The same things were measured in two ways. Each way mixes the same 12 hidden numbers, adds some noise and spreads widely along 6 directions of its own, which tell nothing about the thing.
Some things both ways: the first way, then the second way.
-1 0 17 46 -10 1 44 -19 31 -14 -17 18 -5 22 6 2 -8 -9 35 10 14 -20 28
28 18 8 24 -2 -21 9 -8 -5 -30 5 -23 19 23 -9 4 -8 28 -1 22 -18 8 -24 -5
 -25 -16 8 26 2 -17

-9 -1 -30 -19 7 -2 39 12 -14 -28 -32 39 9 36 36 16 -7 -11 1 20 -33 14 7
2 5 4 35 -43 -36 12 15 1 -24 28 0 25 9 -20 -12 42 7 4 -7 -10 5 -22 8 3
 -13 -14 2 -10 -26

-11 45 15 26 16 -7 15 -11 27 1 -29 14 15 -14 -37 3 -21 9 6 -15 17 35 -5
13 -5 42 49 -29 -24 12 -9 21 -12 34 53 28 20 -21 -27 32 -5 4 9 17 -15
 -17 23 4 -38 9 8 -2 -36

14 -28 5 0 -24 -28 9 10 -22 55 65 -21 -12 -5 -16 36 37 -10 -6 25 5 -38
 -46
15 22 9 6 -15 -20 7 -19 -13 5 39 -4 -3 5 4 17 13 29 1 13 -15 19 9 15 -26
 17 -12 -18 -14 -26

15 -11 49 -1 50 6 -57 12 25 9 28 -42 -18 -20 -56 -13 13 15 18 -11 -11 16
 2
3 1 -8 7 -17 -12 24 28 8 -24 -7 -3 12 -44 -14 6 -29 12 13 -22 17 -12 3
 -54 6 -26 17 6 -16 3

-9 -22 50 12 13 11 -12 -39 21 -32 18 11 -12 29 24 -31 11 -28 -17 -14 7 2
 33
35 14 -5 -13 2 -2 17 20 8 12 16 31 10 -14 0 -29 18 -4 39 -25 7 -4 15 39
 -32 0 2 -47 3 -34

-4 14 -32 -9 -7 31 14 12 -2 -12 -42 21 0 -16 23 -10 -46 -9 -8 -6 -17 18
 10
13 2 14 22 -17 -11 -9 21 26 -10 -1 20 15 -4 -13 -8 -9 -12 -4 -2 29 0 -7
 -5 -18 -50 14 -11 7 -8

14 23 -40 -25 -6 -23 2 25 19 -4 -40 9 -18 3 -2 41 -20 15 1 6 -20 15 -37
19 14 2 1 -7 0 0 16 21 10 -4 24 -11 -7 14 5 1 6 34 -15 6 -14 16 -1 -3 -8
 -16 -32 -16 -12

2 11 40 -3 -20 -1 1 3 -29 39 -3 -22 -20 -10 -4 26 -2 -10 -13 -11 -9 -11
 15
-26 14 -22 2 -6 -25 -4 -10 -25 -15 -24 -43 3 -11 5 15 -7 35 7 -4 -7 3 20
 -3 7 21 -23 -20 -31 -8

29 -1 11 14 2 2 19 0 -15 -8 9 4 7 5 3 -3 6 -27 0 2 21 -30 18
-7 16 -25 -14 -15 15 3 -17 6 18 27 -8 -1 -17 8 22 7 7 39 -20 0 -2 16 9 4
 27 -4 -60 6 -20

-16 19 -19 2 -1 -60 48 31 23 10 -25 28 2 50 17 35 20 -14 -13 29 25 0 -4
0 -3 -8 -12 -6 -13 -10 37 8 -19 -9 -9 19 14 5 6 -4 14 -5 2 0 1 -6 21 -16
 -4 -26 -5 -26 -19

6 -26 44 -8 15 35 -28 -44 -5 -17 21 -18 19 -9 -23 -11 9 -3 -29 0 -28 25
 27
-5 3 3 -1 6 10 4 -20 -31 1 -7 -15 9 -7 -6 11 2 32 21 -14 -8 5 10 18 8 16
 4 -10 2 -13

-21 -16 -21 1 -38 -12 8 -7 21 12 9 0 -23 11 39 -1 6 -4 -10 16 10 -7 -1
39 7 40 31 1 -17 -13 -28 25 1 11 40 3 38 -11 -15 37 18 28 13 -5 0 28 69
 -35 -8 -19 -6 2 -41

24 6 -42 -47 -9 13 -30 10 1 2 -2 -8 -29 -42 12 27 -27 0 -26 4 -26 -7 -42
1 26 3 1 -13 -2 10 -21 -9 3 29 6 -2 12 -9 4 17 12 17 -15 -18 -10 22 11 6
 34 -12 -41 -1 -26

5 -33 5 11 12 -21 -6 -14 15 -2 46 -8 11 16 -15 10 40 -6 13 33 11 -22 -5
23 -1 21 -11 -18 7 -2 12 -2 -6 16 10 0 -11 -8 28 -18 29 18 -9 6 3 4 -19
 -3 -2 3 11 -9 -16

4 -16 36 19 -7 22 26 -23 -1 -12 -11 6 2 17 -13 5 5 -5 -21 10 -22 17 31
9 -10 -4 8 10 2 -1 -11 -1 -28 -26 -5 3 -21 -13 -29 -10 14 25 -20 23 1
 -11 -19 5 -46 22 0 11 -3

47 -7 3 -27 24 2 -43 11 23 -22 50 -31 -12 -7 15 -26 14 -10 -24 1 -1 -7 2
7 -5 4 -14 -40 -12 -6 21 -9 -45 -8 -17 18 21 -32 -12 -5 20 24 -15 6 5
 -27 -24 19 -9 -14 20 -5 -16

26 16 6 -6 21 -2 21 -1 -11 -16 4 8 17 -2 -15 8 1 2 0 6 -19 20 -13
-26 1 -11 8 3 17 -17 5 -25 -24 -12 -30 7 5 10 22 -6 21 -15 -12 -8 -15
 -35 -17 37 -7 7 -4 4 -9

-1 19 -23 -11 -4 -4 0 -2 25 -6 -11 -3 -2 -18 24 -6 -29 -11 -8 12 10 10
 -5
10 -7 10 -2 -15 7 -14 0 34 -18 8 26 2 14 -16 -10 10 3 32 -17 13 -22 19
 25 -5 -4 -2 -21 14 -24

4 -33 32 -4 8 -6 -6 9 -4 16 16 -20 -38 4 -25 -2 19 6 -5 2 -10 18 -24
17 17 -5 38 -3 -24 29 -9 12 -10 15 12 20 -2 0 -17 28 7 23 -3 -9 -4 6 12
 -17 -4 -2 -24 -4 -16

18 -17 5 -6 9 21 -6 6 -7 -6 18 -11 2 -20 -20 5 0 12 8 14 -35 7 6
-7 10 -18 16 -6 12 18 -35 7 2 22 -10 -13 -32 -1 3 22 12 33 -29 -10 -6 23
 0 -1 8 15 -44 23 1

-15 -32 -10 6 4 -13 16 -18 -25 8 4 10 11 43 -32 41 61 15 -15 31 -13 6 -9
-4 7 8 3 6 -5 16 -45 45 -9 20 20 -12 31 -13 -42 8 -9 13 10 3 -5 20 19
 -17 -19 -21 -38 -5 -1

2 4 -2 21 9 -9 4 8 28 -9 -13 2 -16 31 -9 7 21 23 4 17 -22 31 11
17 15 9 43 -7 -23 -4 14 -23 -15 -12 -1 17 -12 -7 22 11 29 3 -19 -7 9 -4
 -29 13 -10 -7 4 -14 -16

-8 7 21 23 -21 1 23 -27 5 1 10 -2 0 14 41 -6 8 -26 -11 11 22 -27 55
15 11 -1 -31 5 0 -18 16 -1 -18 -24 -21 -4 19 -13 -1 -29 15 2 -7 1 13 8 1
 -23 -6 -16 -12 -4 -5

36 2 -14 -29 7 -17 -13 28 5 -11 36 5 3 6 9 4 13 -6 -34 2 -11 3 -22
8 -18 1 -31 -7 18 -22 27 21 -11 -18 20 -15 -9 5 -30 -10 -5 26 -21 40 -9
 -17 -2 3 -51 0 -22 1 -5

12 32 4 29 30 14 -24 12 31 -22 -17 21 22 -14 -11 2 -25 -14 22 -14 11 -25
 56
-15 -2 -2 -10 -28 -8 11 -3 1 -9 22 -16 7 -19 -12 24 -18 23 8 0 8 4 7 -19
 5 3 -3 0 -22 -11

26 11 22 19 3 -5 1 6 -20 10 22 -6 2 -14 -26 13 12 11 1 9 -18 14 0
10 16 10 23 -10 -22 11 -17 10 -16 15 -1 -5 34 4 -10 20 16 0 14 -18 23
 -10 -10 -14 -14 -37 -14 -17 7

-6 24 17 38 10 -24 12 -6 29 -14 -12 22 14 26 -4 11 5 2 27 8 5 7 31
17 2 7 2 -11 -18 5 7 24 -20 4 7 -2 16 5 -9 7 19 16 9 -5 5 4 5 -24 -15
 -26 -2 -21 -6

25 -8 -41 20 13 -19 -14 28 34 -5 35 2 1 18 -16 7 44 11 13 19 23 -40 0
6 21 1 -7 -64 -42 25 12 5 -47 39 -27 20 26 -35 -7 -24 9 -8 20 2 23 -15
 -53 -22 1 -11 4 -11 7

15 -15 22 -34 5 -4 -38 3 -22 -11 30 -2 -24 -12 17 -12 6 -16 -25 -28 3 -9
 -6
5 9 25 6 -24 -18 -1 38 -37 6 -12 9 25 7 12 23 -8 28 -2 8 3 1 -20 -2 16
 -2 -18 13 -44 -23

-11 -23 -23 -11 -11 6 -15 15 -14 8 14 6 -22 9 13 -11 21 6 -21 -11 0 1 -6
-12 -4 27 48 -15 -34 -12 -34 13 -21 7 18 23 29 -15 -19 25 9 -4 21 12 -11
 -1 35 3 -27 -5 2 -8 -32

Other things, the second way, with their names:
q879: 10 12 18 -10 -6 5 -1 4 -15 -1 -11 -23 0 4 -11 31 -36 30 -6 11 -4 14 8 -5
 -19 -6 8 15 -3 4
q406: -6 -14 -17 -20 -26 7 6 22 -3 -11 0 -17 2 -53 -9 21 -15 25 30 -33 18 1 26
 -18 -5 6 18 -13 5 4
q580: -13 12 -7 -12 -17 1 11 1 8 8 -1 -10 12 16 -5 -17 3 -11 13 6 7 4 11 43
 -26 1 -5 -45 11 6
q12: 12 21 -10 -5 -19 -11 10 4 11 -13 14 5 20 4 -23 -13 -5 -6 27 -18 9 -9 19
 4 -13 13 4 -41 10 -22
q394: -11 -8 4 22 0 -2 -9 13 13 -31 -12 11 17 13 2 -4 1 5 -4 -6 9 -23 -21 -13
 25 -28 -3 0 -9 -15
q321: 26 10 3 -5 -23 -28 16 64 -6 -47 -15 -17 23 22 -4 -1 -20 23 -8 11 -16 -6
 -20 -14 -28 -5 -10 33 -20 -2
q674: 12 -5 23 27 -9 -7 3 -21 39 0 33 51 -7 -6 10 -4 21 9 20 4 15 -17 22 13
 -13 -20 -2 -22 -8 -21
q864: -3 14 13 27 -21 -42 5 -12 -10 -31 23 -1 40 51 -9 -5 17 21 -9 28 -13 4
 -14 15 -2 19 -27 -2 -25 -36
q527: 28 1 24 -8 -3 5 -22 8 17 1 18 27 -14 18 11 -3 1 8 -1 11 10 0 -18 21 -22
 -36 -7 -4 -6 -30
q930: 6 19 19 36 -22 -38 2 -1 9 -11 3 16 6 -4 -4 2 -17 9 -14 16 23 -4 17 -26
 -14 -25 6 -13 -17 -4
q280: -26 -4 -17 0 -22 -19 8 -33 -4 -20 19 -28 11 -9 -22 -23 21 13 15 -6 6 3
 19 36 -12 11 4 -29 7 -20
q390: 5 1 9 35 -6 -21 -10 16 -28 -33 -11 -7 32 0 1 16 -9 26 -21 -1 10 11 -28
 -37 10 -21 9 13 -7 -11
q706: 13 1 8 7 -9 1 -30 7 15 -11 -14 26 -15 -9 -4 -22 5 -3 19 -27 33 -10 14 -7
 -2 -35 8 -40 15 -8
q241: -24 11 -26 34 -20 -14 8 -4 -42 -4 24 -32 15 -36 25 49 35 43 1 -17 -26 -3
 12 6 8 49 7 -31 0 -18
q739: -7 5 -11 12 -24 -8 9 -14 -2 -2 27 -4 4 -32 -8 17 29 25 37 -27 -7 -22 47
 35 -7 41 12 -32 10 -32
q827: 5 6 -9 27 -8 -30 4 -3 23 -35 8 7 10 17 14 -9 21 17 9 5 -7 -6 10 -3 -17 2
 -25 -23 -14 -10
q798: -2 -23 18 23 -7 -6 -10 -26 37 -30 10 28 19 33 -26 -41 38 -2 22 -3 10 -14
 0 54 -1 -26 -7 -5 13 -32
q619: -18 -25 1 35 20 3 -29 -21 0 -33 -23 -11 -5 -24 11 20 4 40 -6 -8 8 -19 4
 0 14 -30 18 17 1 -13
q989: 21 1 12 11 -9 -21 -10 23 -6 -24 4 8 13 11 10 -5 4 20 -10 10 6 -1 -25 7
 -18 -24 1 9 -14 -27
q814: -10 2 7 29 -16 -11 -4 14 -12 -26 -26 -8 23 -19 -10 39 -28 30 8 -14 11
 -16 12 -50 30 -1 13 13 -13 -2
q100: 15 7 -1 11 -5 -10 -19 18 18 -4 -16 20 -7 -19 7 2 3 8 19 -23 19 -4 21 -7
 -7 -21 -12 -35 -9 -12
q154: 8 19 5 -14 -44 -11 30 11 22 13 31 -4 11 -3 -36 2 -10 -8 20 -1 2 11 9 12
 -20 -5 -9 -13 -12 -12
q537: 31 -4 17 0 3 11 -23 27 38 3 -38 40 -27 -17 13 -13 -15 1 29 -19 36 -12 9
 -16 -7 -64 -4 -16 -8 5
q89: 41 1 57 12 -7 -19 -5 25 -3 5 9 41 2 6 -9 8 -11 21 -19 15 12 17 -5 5 -27
 -44 -4 31 -29 -23
q137: 0 5 -1 -11 -25 5 -7 15 20 19 20 19 4 -13 0 10 1 -9 14 -13 24 1 15 17 -14
 -6 -2 -49 0 -16
q155: -7 -19 3 17 -20 -6 -4 -25 48 -40 25 24 4 15 -6 -32 18 -1 18 2 24 -19 1 2
 -4 -26 4 -22 14 -9
q565: 19 -7 17 5 -41 -27 9 40 -7 -43 6 9 21 16 -13 -28 3 12 1 1 14 9 -39 -26
 -5 -33 -7 23 -13 -5
q48: 0 -10 18 5 -31 -25 -23 29 -11 -45 -10 3 12 10 -11 -22 -9 10 -26 1 33 10
 -18 -29 -7 -39 4 2 -3 3
q404: -2 1 -8 -7 -24 -15 7 26 -26 -32 -13 -36 9 -16 2 22 -19 41 4 -1 -4 -3 3
 -18 -9 13 7 16 -14 -1
q628: 19 38 12 48 -23 -32 26 -5 -21 7 24 -1 30 3 -12 23 13 18 6 5 -21 12 -9
 -13 3 6 -6 -3 -18 -27
q644: -19 1 -18 -1 -25 -19 -3 14 10 -18 -32 -16 4 -23 2 4 -17 16 28 -13 22 -14
 32 -14 1 0 -8 -26 -17 7
q895: -9 2 -3 11 -22 -14 -21 0 6 -23 -18 -18 -4 1 11 8 -15 17 2 6 21 11 -2 -33
 -5 -25 -7 -19 -4 18
q781: -12 -14 33 8 36 20 -32 -29 -5 -33 -41 3 -6 48 -1 -5 -15 32 -14 12 -4 -23
 -2 20 18 -20 -3 21 -1 -9
q929: 2 -14 9 8 -51 -15 -17 24 27 -18 7 24 -6 -38 -24 8 7 7 25 -39 36 -7 37
 -28 5 -18 -1 -20 -1 -5
q550: 12 22 5 -6 -25 -26 -4 22 -22 -11 4 -29 1 10 -9 15 -6 27 -10 6 -14 18 -5
 -2 -17 3 -20 6 -23 -17
q673: -8 7 22 11 -37 -30 3 -10 5 -18 12 -5 17 25 -11 18 -18 24 -4 30 8 7 11 -9
 -9 4 -16 5 -25 -5
q988: -4 5 19 41 -34 -38 9 5 -28 -7 10 -4 35 9 4 20 28 34 -1 19 -9 18 -4 22 -7
 13 -13 8 -23 -16
q396: -15 -3 16 30 -2 -6 -14 -25 23 -31 -9 12 7 25 -11 3 1 15 5 -1 4 -25 22 -3
 17 -3 -9 -9 -2 -10
q711: -5 19 -20 -18 4 18 -24 26 -9 31 -19 -24 -18 -42 30 48 -31 11 -6 -14 16 6
 12 -8 -13 -12 7 -48 -5 3
q340: -10 -5 -22 -9 0 8 -9 -6 37 -45 -25 -12 2 1 -9 -3 -29 10 30 -17 16 -29 35
 -21 -5 5 8 -28 18 10
q465: 4 -12 20 11 -24 -14 -17 4 6 -4 15 16 7 -20 -27 4 15 14 11 -18 18 -6 12
 27 6 -22 1 9 -12 -46
q765: 17 -4 11 12 -9 5 -2 -8 9 19 20 32 -5 -40 8 17 20 22 38 -23 14 -8 32 22
 -11 -2 14 -26 3 -28
q186: -14 0 -10 32 -17 -13 8 -32 11 -32 21 -10 27 11 -21 -6 30 13 23 -7 -9 -22
 19 32 -1 22 12 -19 25 -25
q375: 48 15 32 33 -44 -73 21 8 -7 -43 29 0 28 34 -29 -22 25 35 5 32 -17 31 -17
 7 -44 -15 -23 48 -31 -34
q64: 16 2 34 -1 5 5 4 -9 22 8 18 45 2 15 -12 -16 -5 -2 6 5 16 -15 5 27 -6 -28
 0 -9 -12 -32
q893: 26 7 9 -6 6 -4 7 -15 51 -23 7 17 -17 31 -11 -34 -10 -5 7 8 7 19 3 -19
 -35 -44 -26 -21 -5 17
q540: -3 14 -9 24 -19 -19 -3 -11 27 -29 17 3 24 35 10 -8 6 -2 8 18 7 -16 -14 2
 -8 -2 -5 -34 4 -18
q838: -1 19 18 14 -2 -2 3 10 -46 -5 -2 -27 27 24 3 32 -13 29 -36 22 -20 12 -19
 14 -15 11 11 8 3 -3
q495: -10 12 8 17 11 0 -11 -15 -30 -15 -14 -10 8 18 7 15 -1 29 -10 0 -9 -14 8
 9 9 18 5 -15 4 -13
q149: 37 23 22 16 -30 -34 42 35 31 -25 24 23 23 43 -16 -12 0 0 -2 22 -21 11 -8
 -18 -38 -11 -33 10 -26 7
q440: 0 6 8 38 -26 -30 7 25 -15 -18 -9 0 22 -11 8 7 4 17 -9 2 10 4 -1 -21 -10
 -14 7 -8 -7 10
q63: -21 -8 -6 -8 -22 11 0 -12 17 -32 10 2 16 10 -19 -14 -7 -1 23 -14 19 -34
 16 9 8 14 21 -30 26 -12
q167: -10 -1 2 11 -8 8 -6 -17 -14 -6 10 1 4 -19 -16 7 14 17 15 -31 3 -12 17 9
 17 8 16 -22 14 -24
q626: -5 12 11 1 -29 -13 9 -25 25 5 17 4 -7 15 -18 -8 11 7 27 5 -2 -5 23 29 -6
 0 -24 -18 -14 -15

Some of these things the first way, each followed by its name:
6 19 -25 15 -7 12 -35 19 18 -6 -9 13 -9 -29 9 -10 -20 -2 5 -21 26 -30 32 -> q673
12 1 -8 32 -8 -15 23 15 2 11 6 9 -5 6 -13 25 24 4 -6 34 4 -8 11 -> q893
-7 17 -2 36 -10 0 12 -6 13 -26 -25 48 -21 13 39 -15 -11 -26 -11 -16 40
 -23 35 -> q864
-8 8 -3 47 -3 -30 20 38 59 -26 8 38 -1 21 41 -14 17 -13 18 16 53 -55 93 -> q406
4 22 12 -16 30 -20 -43 17 68 -20 9 -9 -23 -17 9 -15 -27 6 25 -12 0 12 -4 -> q321
3 9 24 44 -3 -8 27 0 11 7 0 11 -5 8 -19 -6 11 1 -9 6 15 20 9 -> q390
0 -15 20 -23 12 16 -32 -21 -18 14 26 -16 -9 -32 -15 4 -4 -18 -26 -10 -1
 -4 -22 -> q64
-5 6 20 2 1 0 -15 -4 25 -10 6 5 -2 -18 15 -4 -24 -9 21 -8 -2 -12 28 -> q404
10 11 -3 -22 -21 27 -3 -6 3 11 -24 -18 -37 -46 25 -8 -52 -30 -28 -12 13
 -11 -6 -> q12
-2 -2 16 5 14 10 -16 -3 28 3 16 -25 -12 -21 -7 -34 -8 0 3 -5 14 16 8 -> q186
16 -14 35 5 14 8 -2 -10 -12 18 8 -35 -21 1 -43 3 17 8 10 -5 -6 8 -16 -> q628
3 20 7 -12 27 -26 -8 9 22 22 -21 -25 -7 -29 -54 30 -14 17 11 21 -7 39
 -45 -> q149
-19 -8 -49 -32 5 -8 2 14 11 8 -8 11 13 32 19 35 6 -8 -14 27 -31 1 -12 -> q465
-4 -23 -18 25 3 -6 13 -4 -8 -21 16 34 13 20 7 -10 22 -7 1 17 7 3 2 -> q155
12 5 9 25 -19 6 21 -5 -36 10 4 0 21 1 -14 1 7 7 3 1 -10 14 12 -> q895
12 -5 8 14 7 -23 -43 48 37 -7 50 2 -25 -3 7 -40 32 16 -4 -23 32 -10 29 -> q988
3 5 28 -3 -9 -5 15 12 -25 22 12 -2 -4 -38 -5 7 -28 -9 9 4 -18 10 -14 -> q241
-4 9 -35 -12 -15 23 -11 6 24 -11 -50 0 -26 -39 23 -4 -55 -5 -5 7 -3 9 6 -> q340
-7 -10 -9 10 11 -4 -22 -2 3 2 4 15 4 -6 -26 12 0 11 15 6 -18 19 -25 -> q674
-3 -2 -8 10 4 -1 -20 2 32 -11 3 12 7 0 -7 3 -10 5 9 5 -15 10 5 -> q765
3 2 35 12 12 42 2 -44 -46 -13 1 -1 51 12 -7 -12 -10 -12 17 -18 -39 20 37 -> q711
-5 0 24 36 -12 -9 -32 13 4 41 43 -26 -34 -17 -26 -17 32 24 19 -31 32 -19
 4 -> q930
-27 17 2 13 -14 -3 14 -4 30 -4 -21 17 -7 -9 38 -2 -33 -18 23 1 16 -21 43 -> q739
-7 -13 21 -2 -11 -4 -19 -21 -3 9 45 -18 -16 -25 3 -9 26 7 -21 3 11 1 6 -> q781
14 6 32 6 -2 -14 8 5 -3 -8 30 13 -8 -19 21 -13 -4 -21 -11 -3 19 -8 13 -> q565
5 -5 12 -6 -4 6 -10 -9 -12 0 35 -5 0 8 34 -1 7 -20 9 -2 -12 -31 26 -> q550
9 -4 -4 7 4 -17 -25 29 14 2 13 5 -40 -5 7 -8 0 6 3 -1 -5 10 -19 -> q827
